The rows of a group lie close to one hidden flat surface of 11 dimensions, which may be shifted away from zero. Surfaces can cross.
(in the rows, 128 means zero)
Known rows, each followed by its group:
[132 116 178 134 184 133 120  60 113  93 147 136 112 183 176 142 104 123
 118]
N
[131 113 138 197 114 190 120 145 167 106 107 143 109 140 122 137 146 133
 148]
B
[111 143 133 159 177 126  93 121  86 100  83  99 116 149  72  78  99  93
 101]
D
[ 94 119 169 128 110  74 157 113 124  95 112 103 160 151 110 145  90 158
 127]
D
[176 151 158  81  97 125 139 146 158 168 116 139 177 115 147  77 109  97
 156]
X
[123 141  86  95 103 170 188 103 101 159 159  38 135 146 172 104 132  90
  98]
Y
[154 149 141 153  89 114 125 163 124 167 100 123 177  88 106 133 130 122
 135]
Y
[126 125 152 130 148 141 142 108 132 147 153 144 130 177 151 135 139 130
  99]
N
[ 50 131  94 145 134 178 122 142  97  74 162 135  96  97 162 109 107 109
 101]
Y
[ 88 124 155 171 103 102  70 118  73 102 112 140 103 131 102 137 136 156
  85]
N
[110 184 166 127 131 151 159 141 100 167  96 106 123 170 119  71  92 108
 106]
P
[157 145 174 131  80  86  96  47  93 145 150 160 141 114  96  83 158 124
 143]
P
[ 99 128 128 114  98 174 128 155 107 155 163 121 162  87 210 150 135  83
  80]
D
[118 174 124  83  89 131 165 145  86 119 127  68 138  62 192 126 116 106
 144]
X
[107 141 179 104  83 140 148 168 120 156 148 146 191  82 167 146 112 108
 106]
D
[140 136 138  91 159 125 148 181 138 137 177 178 181  98  93 145 138 129
 128]
A
[192 169 171  86 166  73 136 100  75 106 123  79 153 171 103 156 108 141
 129]
A
[ 80 131 134 102 189 102  99 145 113 111 111 164  71 116 127 116 124 140
 118]
D
[112  68 100 173  78 173  99 110 138 171 154 137 152 103 138 147 165  88
  88]
P
[197 183 142 140 117 162 132 131 110 122 112 111  85 148 131 121 193 152
 163]
B
[116 106 137 114 143 135 119 153 143 136 130 162  93 171 121 158 145 168
 110]
B
[166 107 155 129 142 106  95 108 138 136  78 119 114 134 127 150 106 131
 154]
Y
[126 133  86 131  83 127 116 150 104 118 119  85 104 121 140 145 152 144
 109]
B
[ 60 118 148 139  94 151 133 125 113  67 133 144  89 128 116 116  84 145
 138]
D
[126 126  87 117 109 139  86 184 112 127 118 120 139 111  81 119 130 118
  92]
A
[141 100 145  96 132 142 127 128 124 105 126  86 146 157 123 141  95 100
 114]
A
[145 115 168 121 180 121  73 118 121 142 110 188  97 117 136 133 121 113
 131]
Y
[121 183 121  94 117 117 137 140  79 159 171 131 181 114 112  67 135  97
  81]
P
[134  75  64 131 158 194 123 154 152 144 108  71  88 107 172 182 181  94
 118]
E
[140 150 143 111 180  92 149 119 147 122  90 131 107 118 123  96 124 132
 183]
N
[175 149 127 102 179 143 163 151 125 148 136  89 127 121 147 184 196 126
 137]
E
[106 125 125 147 127 211 144 152 164 119 108 109 129 159 135  64  98  66
 121]
A
[ 88 133  98 106 139 126 126 130 100  85 169 151  67  94 146 156 153 163
 133]
D
[202 183 111 158 122 246 148 225 140  93 133  73 177  82 119 128 190  68
 146]
A
[187 144 140  86 120 132  98 108 137 135 109 125 107 127 167  89 137 111
 157]
X
[161 166 148 148  92 162 153 145 123 140 135 132 140 139 131 139 139 135
 140]
E
[155 171 158 139 135 109 133 118 121 114 134 156 150 109 125 114  83 127
 169]
X
[132 159 161 156 185 132 160 203 180  98 175 224 173 166  91 157 156 190
 129]
A
[146 107 145 163 117 115 127  93 146 142 127 142 133 168 134 150 117 150
 136]
N
[127 105  91 138 182 113 113 141 147 137 140 163 131 100 136 162 119 125
 130]
D
[225 106  66 166  84 129 108 120 159 139  91  87 162 137  87 133  77 105
 177]
B
[109 105 109 192  67 170 112 108  74  63 190 121 142 117  58 164 132 127
  94]
D
[118 101 113 149 138 132  97  91 126 143 120 127  87 142 164 141 153 126
 106]
N
[101 193 143 134  50 140 140 149  95 147  97 117 124 109 107  45  76 117
 135]
P
[179 183 178 145  80 187 138 161 125 151 152 151 176 106 110 103 148 103
 148]
B
[140 151 138 102 124  75 130 145 156 138  91  90 195 130  99  61 155 106
 119]
X
[155 139 110 189 183 118 140  92 130 116 111  71 192 157 109 104 111  76
 111]
B
[122 139 129 126 189 125 118  91 112 146 115 138  67 145 182 133 107 124
 123]
A
[ 97 181 123 127 194  99 145 118  86  65 148 166  82 118 122 109  87 159
 151]
Y
[132  91 116 129  96  96 124 152 164 143 126 172 147  80 130 180 120 159
 160]
D
[129 158 126 122 122 139  99 156 103 102 132 149 122 110 113  99 109 124
 120]
E
[178 150 120  84 158 108 117 128 105 184 122 129 145  99 105 108 118  90
 139]
A
[ 84 113 174 112  82 136 104 136 119  90 161 167 124 104  93 110 179 138
 104]
P
[ 94  79  67  70 152 121 177 109 185 125 210 156 116 160 191 156 175 171
 111]
N
[176 139 158 131  95 123 127 135 154 165  74 100 171 154 109  90 101 100
 136]
X
[105 132 150 124 109 184 120 124 118 117 140 138  88 184 193 113  97 128
  92]
E
[126 113 109 112 138 136 164  94  93 152 127  75  85 144 147 163  94 132
 125]
Y
[170 158 116 141 128 131 130 153 114 113 134 131 116  99 100 152 156 158
 166]
E
[129  57  92  60 121 123 112  89 179  98 153 128 102 122 157 129 165 128
 149]
Y
[122 109 117 134 124 117 134 119 154 121 112 114 125 160 122 124 108 139
 131]
N
[138 115 140 116 154 138 129 113 135 151 131 115 146 147 184 142 125  99
 104]
D
[151 124 164 137 157 129 150 104 155 196 102 163 134 157 129 122  70 109
 153]
P
[113 143 110 153 135 130 156 132 113  93 154 115 136  99 129 144 148 135
 134]
A
[130 127 116  93 119 101 132 149 119 147 154 152 169  97  94 129 125 126
 121]
B
[151 101 224 133  80 144 167 125 149 149  92  98 153 157 105 174 110 136
 155]
B
[141 123 128 128 158 138 160 134 151 114 157 137 165 137 108 136 143 120
 138]
A
[111 153 132 119 149 134 146 118 130 108 139 120 133 133 147  98 136 117
 124]
Y
[136 123 130 121 157 127 149 104 139 175 138 135 131 153 114 114 151 126
 119]
P
[153 123  79 139  87 154 117 142 151 149 142 131 141  95 162 128 133 110
 144]
D
[ 93 136 126 120 107 102 111 117  93 176 162 184 145  80 150 114 124 124
 101]
P
[104 119 161 117 152 146  85 140  85 114 126 133  96 107 117 136 138 106
  96]
D
[144 121 146 132 152 145 174 113 171 134  94 106 111 167 107 114 117 128
 177]
N
[149 163 103 154 136 135 122 115 135 143 104 142  99  95  78  48 174 111
 176]
Y
[181 104 150  34 186  94  90  82 126 155 161 170 171 137 142  87  30  61
 120]
P
[113 133 121 152 154 119 137 112 142  84 127 115 147  98 152 103 107  96
 147]
X
[179 132 184 107 124 157 134 153 135 111 110 108 123 133 140 167 155 138
 161]
E
[143 103 151 164 162 159 102 105 135 162  73 143  73 130 140 136  96 103
 153]
Y
[101 125 135 138  97 100 155 172 131 150  19  15 149 109 126 138 105 115
 129]
X
[139 123 119 133 147 109 139 116 138 162 140 131 159 141 117 124 128 116
 124]
P
[174 139  93 131 179 142 115 139 125 118 108 110  81 109 117 143 168 124
 166]
E
[125 120  95 151  76 106 135 126 125 102 156 115 187 111  92 149  95 138
 134]
N
[184 153 185 128 127 127 164 119 156 134 105 125 137 170 116 136 107 146
 178]
E
[110  83 106 136 206 102 117 101 119  94 102  80 104 120 141 186 113 121
 127]
D
[133 123 130 124 123  83 136  94 148 114 112 113 117 198 110 113 132 174
 130]
N
[ 81 142  98  94 122  89 147 138  98 112 176 136 122 109 104 132 199 177
  99]
N
[136  80 140 154  84 112  91  94 116 143 104 124 138 125  53 133  98 117
 137]
P
[146 145 117 130  90 151 117 146 109 125 137 117 113  82 137 132 177 124
 140]
B
[ 85 144 120 112 117  84  88 144 130 128  88 134 108 130 150  70 130 144
 101]
N
[183 171 165 127 144 103 153 143 145 145 109 157 156 127  70 102 110 138
 182]
E
[139 128 143 110  69 150 124 145 101 145 126  91 144 140 102 133 132 122
  97]
B
[106 157 140 104 166  59 130 157 128 137  95 146 131  91 130 120 130 151
 144]
X
[122 119 161 125 159 118 111 119  97 173 153 151 176 139 135 149 110  97
  69]
P
[116 128 176 207 193 182 128 138 153 106 119 161 135 201  73 125 150 123
  99]
B
[133 134 151 119 132 134 128 142 147 155 100 132 114 145  90  94 155 131
 134]
E
[120 134 153 146 164  88 147 147 139 139  58  81 143 136 122 141 121 123
 133]
X
[135  95 100 129  47 130 107 168 128 174 143 158 204  33  74 132  65  86
 138]
A
[ 89 118  79 159 126 140  91 147 105  75 106  83  53 197 103 145 183 188
  66]
B
[165 139 137 100 146 133 116 139  91 116 133  95 150 103 125 152  98  92
 131]
E
[ 70 111 132 149 173 112 140 125 137 116 111 146  83 122 130 142 158 154
 133]
Y
[166 140 118 140 135 133 112 165 111 154 158 147 184 107 105 155 156 118
 104]
A
[125 141 125 105 139 121 165 127 140 162 138 115 145 124 139 110 177 125
 122]
Y
[108 111 150 113 170  44  79  68 125  88 112 147  78 210 160 131 119 191
 104]
N
[ 97 131 108 170  86  97 153 140 136 105 109  82 159 122 134 148 116 155
 127]
B
[148 114 111 123 164 118  79 208 138 109 141 175 141 166  78 191 164 183
  81]
A
[181 133 138 137 121 144  34 151 109 151 128 182 118 118 122 146 188 131
  88]
X
[148 168 103  60 140  94 146 128  86 178 136 123 127 142  26  52 120 122
 122]
P
[170 152  99 160 142 141 145 108 119 110 142 118 118 153 151 146  82 136
 158]
E
[127 180 123  98 162 114  82 106 110 132 123 149 121 132 160  23 115  87
 107]
X
[ 97  96  74 120  80 145  99 136  74 138 119  62 100 100 136 163 135 108
  76]
Y
[134 164 140 126 163  96 122 111  92 114 127 111 143 153 114 108 131 126
 104]
X
[156 121 134 170 114 131 101 161 134 108  91 104 142  90 129 180 171 127
 142]
X
[136 123  68 145 158  97 136 137 141 114 132 156  78 101 100 168 142 182
 177]
E

New rows, each followed by its group:
[136 189 124 125 153  45 164 119  99  78  90  36 165 115  97 106 156 141
 145]
X
[179 134 114 134 151 145 142 120 127 142 145 109 140  75 143 165 166 102
 164]
A
[151 165 135  69 179 180 152 164 118 134 159  96 160 119 129  95 157  62
 100]
A
[160 167  91 135 125 189 110 158 108 114  74  48 103 128 126  71 132  74
 122]
A
[106  90  41  90 138 104 153 162 165 148 101  91 103 119  95 125 126 141
 139]
N
[107 114 145 133 128 126 115 147 180 148 111 230  63 129  94 107 126 180
 173]
E
[148 144 102  80 112 125 129 174  95 112 136  77 159  78  66 117 142 101
 121]
A
[214 140 107 112 103 125 129 127 147 149 117 131 125 101 127 139 124 127
 194]
B
[112  69 115 160 157 159 113 125 152 137 164 173 112 115 184 198 133 124
 116]
A
[ 90 142 131  93 146  84 139 134 123 109 103 132  82 122 142 108 121 167
 144]
D
[ 99  99 187 114 131 161 147 154 149 131 104 160  84 159  33 123 127 153
 151]
P
[126 140 130 169 127 125 141 133 117  95 152 113 171 167 103 143 136 148
  92]
A
[127 116 130 120 140 158 147 138 173 170 122 149 131 138 140 108  94 107
 137]
P
[119 145 126  67 103  99 113 136 113  97 102 120 116 121  91  54  46 116
 149]
P
[ 90  74  91  77 145 176 163 147 167  79 142  74 123 119  90 104 162  87
 132]
A
[ 51 135 126 203 124 146 212 103  95 139 140 131  88 110  44 136 101 152
 161]
Y
[128 151  96 123 159 148 181 123 167 187 138 137 107 147 158  89 174 136
 139]
P
[ 96  99 107  96 155 122 134 118 160 162 184 191 118 138 200 152 163 150
  95]
N
[141 126 155 123 196 118 154  96 115 231 136 164 118 178  98 133 143 130
 105]
P
[ 99 137 168 123 243 149 149 123  72 131 154  86 118 198 177 191 162 114
  24]
X
[117 134 140 163 163 164  60 140  88 173 107 189  85  78 109 106 138  96
 111]
Y
[129 153  87 139 126 147 118 158 114 132 139 124 123 146 155 131 146 137
  89]
B
[135 124 102 131 117 149  93 147  75 132 132  83 116 142 102 164 183 125
  66]
B
[136 114 127 162 128 175 118 171 153 107 115 140 131 132 151 160  92 118
 131]
A
[117 130 115 150 137 106 152 125 128 138 164 162 161  93 104 139 137 147
 139]
A
[113  87  83 104  98  86 120 130 163 154  99  96 135 131 186 151 135 143
 110]
D
[100 141 161 147 123  99  96 127  68 114 112  91 158 128  93 122 164 123
  70]
Y
[116 116 170 126 119 169  81 124  81 124 130 115 119 141 116 113 135  91
  60]
D
[111 134 167 172 175  96 112 154 143 130  68 156 113 117 138 157 118 157
 147]
Y
[109 102 129 112 126 146  74 146  89 113 118 122  87  77 123 159 164 116
 102]
D
[126 109 121 128 120 166 151  99 118 170 160 118 152  49 181 132 106  51
 141]
A
[112 128 151 131 114 112 111 129  91 141 125 129 170 126 110 129  86 110
  88]
P
[127 106  50 198 152  93 105  77 129 140 136 120 104 179  82 126 202 164
  93]
A
[138 101 136 162  72 124 130 123 122 102  95  64 154 143  62 143 130 129
 129]
B
[140 123 132 124 142 171 120 160 132 111 116 113 125 139 140 133 111 105
 115]
A
[137 104 151  97 132  77  75  76  94  93 127 115 141 143 121 117  92 111
 107]
P
[ 81  83 101 105 112  92 116 138 125 120 145 156 129  88  89 149  94 142
 129]
A
[ 98 107 141 143 116 146 113 120 103 175 106 131  92 135 108 121 106 120
 100]
P
[106  93 101 136 132 118  91 132 135 132 116 150 103 138 118 146 100 135
 108]
A
[142 164  82 166 123 150 147 171 148 104 140 137 106 120 133 142 181 169
 152]
E
[156 135 147 157 143  99 122  63  96 130 155 143 114 140 128 161 183 159
 132]
N
[143 135 127 140 166 167 113  79  60 157 104 102  56 144 131 130  66  93
 129]
Y
[152 135 129 212 127 170 156 119 168 153 149 151 187 156 128 111 129 101
 133]
A
[163 103 148  75 158  83 162 129 132 141 127 102 176 120 111 185  91 124
 150]
E
[110 134 136  83 194  90 156 133 178 135  98 148  98 139 143  93 123 149
 166]
N
[108 122 163 126 152 109 107  85 141 138 123 163 121 129 227 127  92 119
 123]
P
[138 177 145 134  91 180  98 154 118 166 156 205 145 142 104  43 123 106
  98]
D
[141 169 163 147 152 104 132 149 113 133 108 106 190 134 106 117 146 117
 104]
X
[119 111 165 125 136 123 141 129 162 118 119 153 126 127 106 140 135 146
 158]
B
[157 135 162 111 183 100 122 139 125 135 104 118 109 145 148 174 183 151
 124]
X
[106 126 125 117 143 114 135 126 131 127 144 134 126 137 118 126 177 146
 103]
P
[142 124 120  89 122  90 136 123 138 121 119 124 110 118 109 125 142 155
 167]
B
[170 172 114 129 116 146 106 179  76 109 110  90 135  89 119 142 131 115
 121]
A
[116 102 138 114 168 141 168 132 143 131 124 130  94 164  86 146 129 154
 141]
N
[100 123  91 118 130 139 148  92  96 119 156  62 146 128 112  93 168  89
  89]
A
[122 128  77 110  91 151 120  95  93  99 142  70  72 138 174 127 171 134
 107]
D
[103  95 103  96 127  87  88 110 131 147 165 202 125  78 159 130 106 132
 130]
P
[135 152 115  89 141  86 130 134 137 111 147 170 127  95  89  88 148 153
 162]
B
[133 127 135 118 119 145 130 119 142 129 128 143  99 137 160 114 119 137
 148]
D
[142 122 148 113 144 138 108 142 130 173 101 158  96  99  70 112 158 122
 142]
E
[180 162 169 196 143 121 144 136 132  98  72 109 133  82 151 185 105 136
 215]
X
[ 98 156 135 157 156 153 137 111 119 129 116 104 113 133 123  70 171 106
 107]
Y
[127  81 136 102 118 155 152 160 198 142 134 127 177 116 166 161 139 103
 130]
X
[153 102 140 130 165 147 133 105 165 141 154 109 181 165 153 136 159  94
 102]
P
[165 175 191 123 115 130 175 137 158 132 121 169 112 140 133 135 152 189
 201]
B
[149 122 122  95 124 107 143 139 157 128 100 124 133  86  74 110  84 117
 195]
A
[135 130  99 125 103 162  85 132  81 142 110  65 135 128 123 102 113  64
  70]
A
[128 165  75 149  84 117 126 134  93 110 112  39 154 149 139 108 132 122
  84]
B
[160 162 168 115  56 104 158 124 114 115 105  89 132 121  84 128 149 165
 178]
B
[188 162 186 144 137  69 157  90 131 182 148 174 207 145  53 113 133 143
 161]
P
[182  96 139 126 154 158 139 148 195 136  69 103  97 120 129 168 168 117
 195]
E
[ 98 111 138  86 176 100 156  95 176  84 127 143  73 152 159 122 156 175
 168]
N
[135 136 176 117 192 118 175  95 129  96 142 139 100 157 105 140 144 159
 161]
N
[152 176 140 100  78 139 132 154 113 138 135 134 157  71 166  98  96 104
 157]
X
[143 146 144 149 147  98 101 103 115 134  93 159 100 139 120  99  65 137
 153]
X
[158  88 141 112 155 154 116  90 130 123 132  63 145 198  90 117 161  83
  80]
P
[132 172 100 108 179 138 150 189 146 152 149 189 131  92  86  83 183 133
 146]
A
[183 110 106 127 108 103  81  90 127  75 142 153  98 133 100 144 142 164
 171]
X
[171 187 122 105  81  97  81 110 118 133  96 161 105  74 140  34  77 114
 189]
X
[129 149  98 146  90 109 128 102  93  81 113  57 111 185 114 115 109 149
 107]
E
[106 110 163 148 106 117 108 108 101 128 104 118 106 149  93 128 132 140
 109]
P
[152 123 171  91 122 144 135 124 113 153 134 113 135 148 113 124 140 113
 112]
B
[114 158  78 202  94 161 139 141 141 123 123 109 160 139  64  41 151 110
 113]
A
[115 155 109 141 109  98  82 126  93 124  63 101  94  90 126  86 103 120
 139]
X
[160 143 131 231 119 144 143 168 133 126 130 148 152 115 123 227 156 173
 154]
B
[120 107  47  77 122  70 116 170 142 144 174 170 194  58  97 133  69 119
 126]
P
[108 105 142 159 139 157 117 144 139 121 132 147 140 139  95 140 145 125
 110]
B
[108 105 131 124 207 129 192  67 142 127 122 133  32 164 141 148  90 154
 187]
Y
[ 87 108 176 135  71 143 108 177 135  85 126 149 178 100 107 132  83 117
 112]
P
[121  90 116 110 155  98 126  69 200 140 100 128  70 223 203 115 139 166
 127]
N
[120  53  98 109 224 118  97  64 146  96  99 101  48 195 169 180  59 119
 126]
N
[117 154  95 125 119 113 126 117  83 166 147 126 147  80 112  93 126  97
 114]
A
[112 153  90 199  70 135 108 180 118 126 124 157 166  82  83 122 102 136
 128]
A
[131 133 149 119  82 145 130 148 119 146 106  84 147 138 102 111 152 111
 102]
E
[174 131 124  93  65 122  96 116  86 134 107  88  96 136 126 143 118 146
 132]
X
[109 154 116 160 102 107 152 158 149 111 136 141 193 100 105 101 111 132
 138]
B
[162 130  95  99 156 133 109 127 109 142 152 130 119 103 137 145 168 119
 120]
B
[ 93  63 102 110  84 144  87 153 143  92  87  80  87 124 128 155 140 132
 108]
E
[ 92 147  82 163  92 116 161 159 139 185 129 129 157 137  63  82 167 145
  99]
E
[139 106 159 150 141 126 139 121 130 151 121 116 154 167  82 149 133 127
 116]
P
[129  83 162 101 123 113 107 124 137 150 133 196 132 113  71 132  87 130
 140]
P
[104 155 130 159 117 150 151 129  95 228 108 139  92 133 106 103 125 128
 108]
P
[141 150 166  99 208 100  90 129  80 171  98 148  92 143 174 168 114 136
  95]
Y
[159 119  58 109  89  57  75 141  79 149 108 104 131  51  36 147 143 144
 136]
A
[185 127 130 129  96 172  83  89 123 125  74  87  66 128 189 113  90  94
 171]
X
[101 115  96 112 148 167 122 137 108  78 111  72  73 115 152 140 135 105
 120]
A
[126 114 123 142 170  84 104 117 116  96  88 115  99 127  78 137 117 146
 150]
D
[187 133 129 129  86 180 101 154 122 152 134 134 142 135  77 119 140 101
 122]
B
[ 95 160 151 101 150 128 152 132  98 128 139 112  92 121 202 149 185 152
 107]
B
[162 154 142 155 177 117 135 119 169  94  81  83 172 118 146  73 159  81
 159]
X
[156  93 145 109 131 121 121 124 136 182 173 149 219 147 100 153 104  94
  87]
A
[164  75 146 106 134 111 119 116 158 125 150 140 184 139  40 135 127 118
 139]
P
[130 117 136 134 160 130 133  92 127 111 137 132 110 126 155 142 135 120
 141]
N
[ 92 148 131 151 135 108 133 127  84 118 120 108 123 119 114 140 124 132
 104]
Y
[135 122 109 162  83 198 151 108 122 156 116  73 130 127 130 110  91  69
 129]
Y
[173 136 119 130  91 116  85 133 135 125  78  91 133 117 112 112 156 122
 136]
X
[106 121  74 173 131 155 122 144 160 148 137 162 118 105 116  95 157 121
 128]
A
[124 116 153  94 146 128 147 147 172 117 117 162 129 139 106 113  87 134
 163]
P
[161 188 174 111 128 101 146 152 115  99 153 178 148 130 107 132 110 180
 166]
E
[108  94 187 140 145 169 152 132 203 122  91 160 102 205 129 123 107 151
 148]
B
[108 140 103 108 161  82 117 133  93 164 155 135 163 117 158 140 104 118
  72]
P
[124 112 128 116  96 187 109 164 104 138 125  93 103 107 141 159 179 114
  99]
E
[131 106 138 178 127 127 122 118 139  88 110 109 148 112  62 122 154 116
 147]
B
[119 151 153 194 114 152 152 160 173 102 108 151 145 170 104 103 116 150
 140]
B
[124 172 174  65 174 110 131 173 137  81 148 170 133 148 157 118 121 155
 126]
E
[135 123 140 180  63 213 111 187 180 110 111 181 101 158  86 100 134 147
 145]
B
